Each new row is followed by what is left after taking away its nearest point in the smallest flat space through zero that holds the last named rows.

J564 (6 x 17):
[[-33 -10 -14   6   7 -12  -7 -31   7  -2   2   3  -2  -8 -11  14   3]
 [-11   6  29 -35 -32 -13  18  15 -12 -10  13  -8   3  22  20  14  16]
 [ -3 -23  12   9 -11   9  30  -5  29  -3  -8  31   8   0   1  35  26]
 [ 20   9 -16   4 -18   7   6  -6  19 -16  -5 -14  -1 -13 -13   4  -2]
 [ -4   0  43 -14 -27   8 -12   7 -16 -23  -7 -14  42  17   9   7  26]
 [ -3  11 -11 -19 -23  12   3  25  17  13  -4   6  17  17  34  12  20]]
New rows:
[ -1 -11  12 -15  -2  -5  18 -23  -3  -1  24  23 -23 -21  12  -4  -3] => [  6  -2   4 -11  -6  10  -4 -18  -1  -2  13  13   0 -21  17 -12   1]
[ -2   6 -16  19 -18  16  20 -12  20  -1  -1 -10   9  23  -2 -15  12] => [ -8   2  -3  18  -6   8  18 -11   3   3   5  -8   2  27  -3 -23   6]
[-26  19  -6 -20 -18  15  15   6  -6 -10   7   3 -24 -19  -6 -19   3] => [-23  10   2  -7  -8  26   7   6  -6  -7  -2  13 -10 -20  -8 -20   8]
[ 26 -13 -14  23  15  -6  -4  12  -8  21  -5 -25  -2 -15  20 -22  -1] => [  7 -20  -3  14   0 -15   7   0  -4  10  -1 -24   2 -11  19  -2  13]
[ 22  -1  20   1 -13  15  19 -21  -4   0   7  23 -16 -12  19  14  -4] => [  9   8   7  -1  -9  14  -5 -26 -10   3   6  11  -6 -11  22   5  -7]
[-26   6 -11   7 -25 -22 -27   9 -13  -6  14  25  20 -18  25 -11   9] => [ -2   2  -5  16 -23 -20  -9  11  -9 -13  14  28   6 -27  11 -13   1]

J921 (6 x 17):
[[ -1 -49   8  23 -36  10  19  11   5 -16 -36  -5  30 -13 -11 -16 -27]
 [ 12 -32 -17 -10 -19   9   0  -2   5 -11  21  14  41   0  18 -23  17]
 [ -9  -9  27  -8   2  13  16 -23   1  37  -5   3  -1   8  34  17 -13]
 [ 27 -37  22  -7 -26   8   8  21  -5   0  12 -30  24 -23  -6 -14 -14]
 [ 21 -11   2  -1 -23  12   9 -13   5  19   1  18  28   1   1  16 -14]
 [ 42 -30  -8 -44  22  32 -33 -11  -2  -1  16  30  16  12  40 -20   7]]
New rows:
[-17  27  14   9   6  -8  -4  -2  20 -15  -3 -16 -20  15  -9 -26 -11] => [  2  16  13   1  -6   2  -3  -9  22  -5   7  -4   2  16  -2 -22 -14]
[-20   4  11  -8 -11 -23 -17  -9 -10 -26  11   6 -13 -21  20 -10 -15] => [ -9   6  10  -7 -18 -20 -16 -13  -8 -19  10  14  -6 -20  14   0 -22]
[-20  -2 -24 -23 -16  16 -22  25  23  13 -16  13 -20 -17  23 -23   8] => [-13   8 -18 -18 -28  11 -14  26  23  25 -10   7 -17 -22   9  -8   1]
[ 3  7 -9 11 -5 25 11  6  9 24 19 16 14 -2 15 17  0] => [-3  4 -8 14  6 22  3 20  5  6  7  3 -2 -7  7  3 -2]
[ -1  23 -21 -16 -25  15 -26  22  -2   3  25  14  26 -20 -15 -21  -5] => [-24  20  -3 -11 -13  18 -17  14  -3  14   2   9   7 -15   1 -17 -16]

J814, 6 rows:
[[ 20  19  -5 -13 -13 -32  15  25  -6  27 -12  31   6   5  11 -11  12]
 [-26 -14 -20 -20 -28 -10  27  27  12  17  -5  -2  -4   2  -9  18  27]
 [-15 -32  21 -18 -23  -9 -15  26  -3 -11  18  12 -33  20  12  11   5]
 [ 23   0   0  -7  -1  -1 -17 -21  -6  46   0  -1  11  -1   7   4  19]
 [-11 -18 -13   6  -1  -4  19 -11  36 -27 -31  25  25   8   2  -3   4]
 [-21  -6 -16  26 -23 -12  11 -24  10  -2 -15  33  12  -4  20 -15  10]]
New rows:
[ -5  34  17   0 -11 -39  22  15   5   4 -13  13  11  -4   6   1 -11] => [-11  12  24   0  -6 -18   1  -7   9   3  -3  -8   7  -3   2  15  -9]
[  3 -11   8 -39 -18   2 -10  12 -20  -7   2  10  -4   2  11   1 -15] => [ -2  -3  -6 -25 -13  10  -1  -6 -15  -5  -6   3  10  -9   6  -2 -15]
[  3  22  26  -9  22 -11 -35  31  -4 -31   8  -5  14  -8   1  17  15] => [-13  18   9   4   6 -12 -27  13   0 -17   2   0  22 -16   6  16  29]
[ -3   5 -26  14  -1 -18   2  17   2  11  10  -6  -8   1  -1   0   0] => [  4  -5 -18  13   8 -12  -9   7   9   3   7  -5  -4   7   1   1  -3]
[  1  25   6   1  -4   0   5 -35  -2  28  -5   0  -1  -8 -10   7  14] => [ -5  15  16  -6  -3  -3   7 -16   4  -1  -4   6 -11   3 -11   8   4]
[  7 -11 -25  -4  -3  -4   4  10   3  10   4  32   8  -2  -3 -15 -26] => [  3 -17 -23  -5   0   8  -4   5   1  11  13  15   3  -4  -9  -7 -26]

J839, 6 rows:
[[-17 -18  16  -2 -35 -16  -3 -23 -10   1 -15   2 -13  -1   8   3   2]
 [-22  11  16  19  -8   3 -19  -2  26 -17  15 -16 -13  -4   3  10  19]
 [  8  -3  -1  10 -19 -26  10   8  -5  12  17   3   3  34  -2  33   2]
 [ -1 -13  47 -21   4  -6  28  13  -5  23  -7   9 -13   0  -6 -22  -1]
 [ -6 -25  32  52 -32  11  44  -9  -2  11 -15 -26   7 -28  -1 -32  33]
 [  9  -5  -4  -9 -26  12 -14 -32  13  11  -8 -11 -11 -13   9   5   7]]
New rows:
[  6   9  -7  -1  14   8 -15  17 -24   5 -10 -11  -1  23  -8 -16 -20] => [  2   6   3   7  -4   9 -17   7 -14   8  -8 -21  -8  20  -5 -12  -9]
[-14  26   8 -20   5   9   7   2  11  24  12   7 -28 -11   4   2   9] => [-16  19 -13   0  -2   2  13   0  -7  14   5   9 -13  -9   5   3   6]
[ -4  13 -25  10 -28 -12   1  15  30   7 -17  11 -18  23 -29  -2 -10] => [ -6  12 -21   8 -21  -4   4  15  29   5 -24  11 -18  11 -30 -17 -10]
[-12   1  10  11  26   0  -8 -47  12  30 -15 -15   4  15  -3 -13 -23] => [-15   4   8  20  30  -7  -5 -37   9  25  -8 -14   9  24  -5  -7 -23]
[  2   0  13 -21 -24   4  -2 -11 -37  10 -26  -3   1  35   0 -17 -12] => [  1  17   8  -2  -9  18 -10   0 -16  -2  -9 -17   5  31  -3 -14   0]
[  2 -16  23   5  32  30  14  -6   5 -11  11  -3 -21  -5   0  -8  13] => [  5 -21   3   4  18  15   8 -15  -9 -12   9   4 -16   9   4  10   5]

J292:
[[ 41 -17  -5   8 -10  -5   4 -22   2  -1  -6   2  43  38 -37  25  -3]
 [-13 -10  20   6 -24 -14  -7  -9  -5  -8  36  -2  17  -8  -7  12   5]
 [-15 -28 -18  25  22  15  29   6  13 -11  -4  -5  15  24  -7   9   3]
 [-17 -19  19   2  35  21 -31   2  10  -1 -16  22  27  36 -12 -19   7]
 [ -9 -13  -2  -4   7  10   5   8  23 -11 -11 -16  23  14  -9   6 -35]
 [-24   1  20  -2  -2  -6 -17  -6 -35  -9  15  -4  28  -7   1   7  21]]
New rows:
[  5   2   3  13 -11  -4 -23 -12   5 -16 -26 -13 -13   7  -2  -5  -3] => [ -3  -2   1  20 -11  -5 -16 -11   2 -19 -18 -15 -13   4   0  -2   3]
[ -3 -27  18   2 -18   3   0  21  14 -20   1  -8  -2  26 -13   5  20] => [  4  -9  13 -10 -18   1  -1  23   1 -16 -11 -13 -13  14  -4   2  19]
[-18  -3  18 -25 -17  -8  14 -20 -10 -23   8   8  13  17  26 -10  11] => [ -4  -2   7 -25 -14  -5  22 -18   2 -18  -3  10   2  22  25 -13   4]
[-16 -20 -25  12  18   8 -11 -17  15   6  11  -6   1  20 -19   3   0] => [-10  -1 -23  -2   7   0 -18 -18   0  10   9 -12  -8   1 -10   3  -2]
[  7  -6 -21  20  -5   4  16   2  23  10   7  26  -9  20 -17   2   3] => [ -9  11 -10   0  -6   1   0   6  -1   5   2  11   3   3  -7   2  -3]
[-11  -9   0   1  -1  24  -5  10  20   2  12  10  -8 -13  11  17  19] => [  3  -1  -3  -8  -4  22  -8   6  12   3   0   4   3 -10   6  23  12]

J86, 6 rows:
[[ 15 -17   5  14   7  -7   2  -6 -29  12 -12 -10  -3  -1   3 -14   8]
 [ 19 -10   0 -14   6  -5   6   5   7   0  -7  -1 -29   9  -8  16  13]
 [  3  -7  -8 -19  -8 -10  26  24  18  13  -8 -25  22  12   7 -20  11]
 [  2  -1  13 -12 -12 -11  -6  24  -7 -13  15  26  -5  -2   1  10 -19]
 [ 15  20  -8  18 -22  -6 -31   8  -4 -17 -15  -7  -7  31 -22  23  24]
 [ -6 -18  23 -11 -19  26   3  11 -28   9  -2   6  -5  28  -5  -2   2]]
New rows:
[ 15   5  13  -2   0  14   6  -3  -7 -29  17  21   2 -14  11  27  -6] => [ 18   2   5   1  -1  13  15  -3  -5 -18   5  -2  14  -5  12  13   9]
[  1  18  -6  24   5  -1  39  -6 -12  10  -5  -4  -2   0  -1   2  -3] => [ 0 21 -3 17 -2 -1 36  3 -9  4  0  4 -5  5 -4 10 -7]
[ -5  11 -10 -10  30  39 -11  -6  11 -23  -5  -2  -1   0  -4  30   0] => [  7  -1  -5  -7  24  17  -5  14  -9 -17  -8  -7  14  -2   5  10  -3]
[  1   3   0  39  -7   1   3   2 -20   0   9 -11   9   2  31  20 -15] => [  3  -1  -2  21  -4   5  15   6  -2   2   8 -14  -2   7  29  27  -9]
[  3   7   1  12  11  12  -5   0 -26  -7  15   8  -3   4  -2  -1 -27] => [  8   8  -9   3  12   7   6   6  -6  -3   8  -7  -2  11  -3  -2 -15]

J224, 6 rows:
[[ 12 -37 -27  -6  -9 -29   1  -4 -30   0 -15  -3  18   3 -15  -7 -22]
 [-33  -3  17   2   7   8  16  17 -29 -20 -27 -17  -9  12  -4  10 -26]
 [-16   6 -19  13 -10 -27  -1  12 -25  36  -8 -18  -6  -3   9 -20  25]
 [ 34 -55 -22   4  -5 -28  24   7  -9   2  -1  34  25 -22   2 -14  -6]
 [  4  14 -18  -8 -15  -7   8  33 -13   1  -3 -14  40   2  -5 -15  28]
 [ -6  10 -30   1  -2   5  -1  16   2   1   7  -8 -17   3  10 -12  -6]]
New rows:
[15 -6  0  2 37  7 19  8 -6 -2 13 20 10 -9 -8 -6 12] => [  4   4  -5  -1  35   4   4  -2 -14   3   9   2   0   2 -14  -4   6]
[  6   8 -19 -21 -23   1   0   3  -2  47  -8  -5 -14 -13  26 -13  13] => [  7   0   3 -30 -17  15   6  -1  -1  20 -16   0  -3  -7  14   4  -7]
[ 27  18  13   7 -16 -29   6   5   0  15   9 -12 -16  -3  -3   8  23] => [ 26  10   9   2 -12 -19  12  10  -2  -6   5 -11 -19   2  -6  13  -1]
[ 18  12  -9  -6  20 -14 -41 -14  -3  19  26  -9 -11   5  -7  -5  -5] => [  9   3   8  -1  25  -6 -12  13 -12   3  14   0   0  -1  -2  -3  -6]
[  5  -4  -2   3  11  -5  18  16  15  28  -7  -1   6 -11   5  13  19] => [ 3 -4 -7 -5 12  0  8  7 13 17 -9 -9  1  0 -4 19 -1]
[  7  32  -2  12 -11  30 -14  -1 -13  -9 -11  20 -13   9  -4 -26  42] => [ 11   6  -4  11  -9  22 -10 -10 -23 -16 -19  26 -14   9 -10 -22  19]

J980:
[[-12  55  19  -3   4  -6   0  13  13   0 -31  13 -23 -31  -6  -1  -1]
 [  2  12  -3 -19   2   6  -3 -10  13  22 -31  16  -5  13   5  -5  32]
 [-22  14  -4  26  21 -11  -1  46 -22  27 -31 -19 -11 -15  29  20  33]
 [-18 -37  29  17  21  -6 -18  11   5  39  -9   0 -23  -1   0  -6 -20]
 [ 25  26  20   8   1  13 -21   3   1  50 -31 -27   7  -1  12  13  28]
 [  7  20  34   3  33   4 -27  -1   2  11   9  -2 -28  -5  14  -7   4]]
New rows:
[ 10   4   1  -6   6  26  14   1  -8  15 -24  -7  -9   1  -3 -13 -16] => [  8   1  -6  -5  10  24  17   3 -15   1 -11  -7  -9   3   2 -13 -15]
[ 10  19  19  16  13   7 -11  -1  20 -23  -6  22  -8   9  12 -23 -21] => [  9   3   1  23   2   6  -2   8  10 -13 -15  10  10  16  16 -12 -10]
[-23 -20   3  15  -6 -26  -9  25  11 -12   3 -14  19  -1 -26   4   6] => [ -9  -2  10   2   1 -18 -18  10  18 -12   4  -8  14   6 -21  -2  20]
[ 18   8  14  -9 -11  14 -10  11   1  -2 -15 -16 -14  10  23 -11 -26] => [  9  -1  -1 -12 -12  10  -1  14  -2 -10 -16  -9 -12  15  25 -11 -20]

J200, 6 rows:
[[ 19 -18   6 -37 -15  23 -11   4  23  31   2  10  27  32  -1  24   8]
 [  2  11  -2  16  -3   3  -4  -9  15 -10  22 -21   3  16  -9  -2  33]
 [-13  13 -12  22  -4  -3  -4  16  19 -16 -18  14  30  12  12   4 -14]
 [ 13 -16  -1  -1 -20  12   1  10   7  16   4 -17  12  14  17  -8  27]
 [-38  28  10  -1 -28  18  10   2  -2  -5   8  -4  23  -1  10   9  -4]
 [ -9   6 -14 -14 -18 -25  13  10 -38 -11   5  -3  -9 -12 -16  -3   1]]
New rows:
[-26  26   2  18  22  16  16   4  19  27  23   1  13  11  19  19   5] => [ -9   9 -13   7  23  -8  19  14  -3  28  16   4  -1   5   9  12   5]
[-12  10   1 -25  22  -2  20 -16  26 -25 -21  -2  -6  19   3  -2  21] => [-12   3   0 -30  14  -4  26  -8  14 -19 -26  -3  -8  12  11  -8  18]
[ -3   7 -14  18   8 -18  -1  20  -7 -16   0  14   4  13  19  13 -22] => [ 3  1  0  4  6 -3  0  7 -9 -1 16  1 -7 12 17 13 -6]
[  6 -13  16 -24   9  -8  10  20 -22  14   8  12  -8  -4  23  26  14] => [ -1   2  12   0  17 -11   6  16  -7  -3  10  10  -3   1  21  25  17]
[ -8   8   4  -6  -5 -24  21  22 -24 -16 -18 -18  -4  -9   9 -16   5] => [  1   7  15 -12  10  -7   8   7   3  -7 -13 -11   1   6   2  -1   5]
[  8 -22  -4 -23  14 -21  17  20  -6   4 -26   0 -10  -9 -14   1  18] => [-12  -2   8  -9  13  -3  16  10  11  -2 -19  -5   1  -7  -7   6  18]

J721:
[[ -1 -27  -8 -35  25   1   1  21 -27 -16  17   1 -20 -14  24  22  -9]
 [ -2   3  -8  20 -13   3 -23  11   8 -25  33 -29  -8 -10  -9  -9  13]
 [ 18 -13  11  16  29   0 -21  13  19   8   0 -48 -14  15 -13   8  15]
 [  0 -44  -6  -1  24   0 -12 -29 -12 -15  27   9  18  -9   5  16  51]
 [ -2  13  -7   3  25  24  23  -4   1   4  14 -36 -17  -3 -14   7 -18]
 [ 19 -10   9 -17  42  -5 -16  -1   2  12  25  -3 -18  -1 -34 -14   5]]
New rows:
[ -4  19  -6   6  -3  -1 -33  -3 -29  30   5  32 -10   5  -1  -4  -4] => [ -7  15 -10  17   2   9 -27  -4 -27  25   5   8 -11   7   7  11   0]
[ -1  16  16  -6  -3   7  -1  -8  -7 -14  20  16  -7  -3  27  -3  12] => [  5  19  22  -1   5   7  -1  -6   1  -3   9   5 -10   6  21  -2  10]
[ 18 -14  16  12 -28  14   1  16  -7  -6 -39  18   2   4   9 -21  -6] => [ 18 -19   9  10  -5  27   7   5 -11 -11 -13   4  -5  -5  -4 -19  -1]
[ 23  -3   5  18   0  -2   4  -2  -4  -8   9  -5   3  19  12 -10   0] => [ 22  -1   4  11   2  -1   9  -3  -9  -7  10   2   1  16  13 -11  -6]
[ 20  -6  36  21 -12   6   3 -29  -1 -21   1   3   3   0   3  20  17] => [ 22   3  37   6  -9   5   5 -14  -5 -19   3   5 -12  -3   0  14  -5]
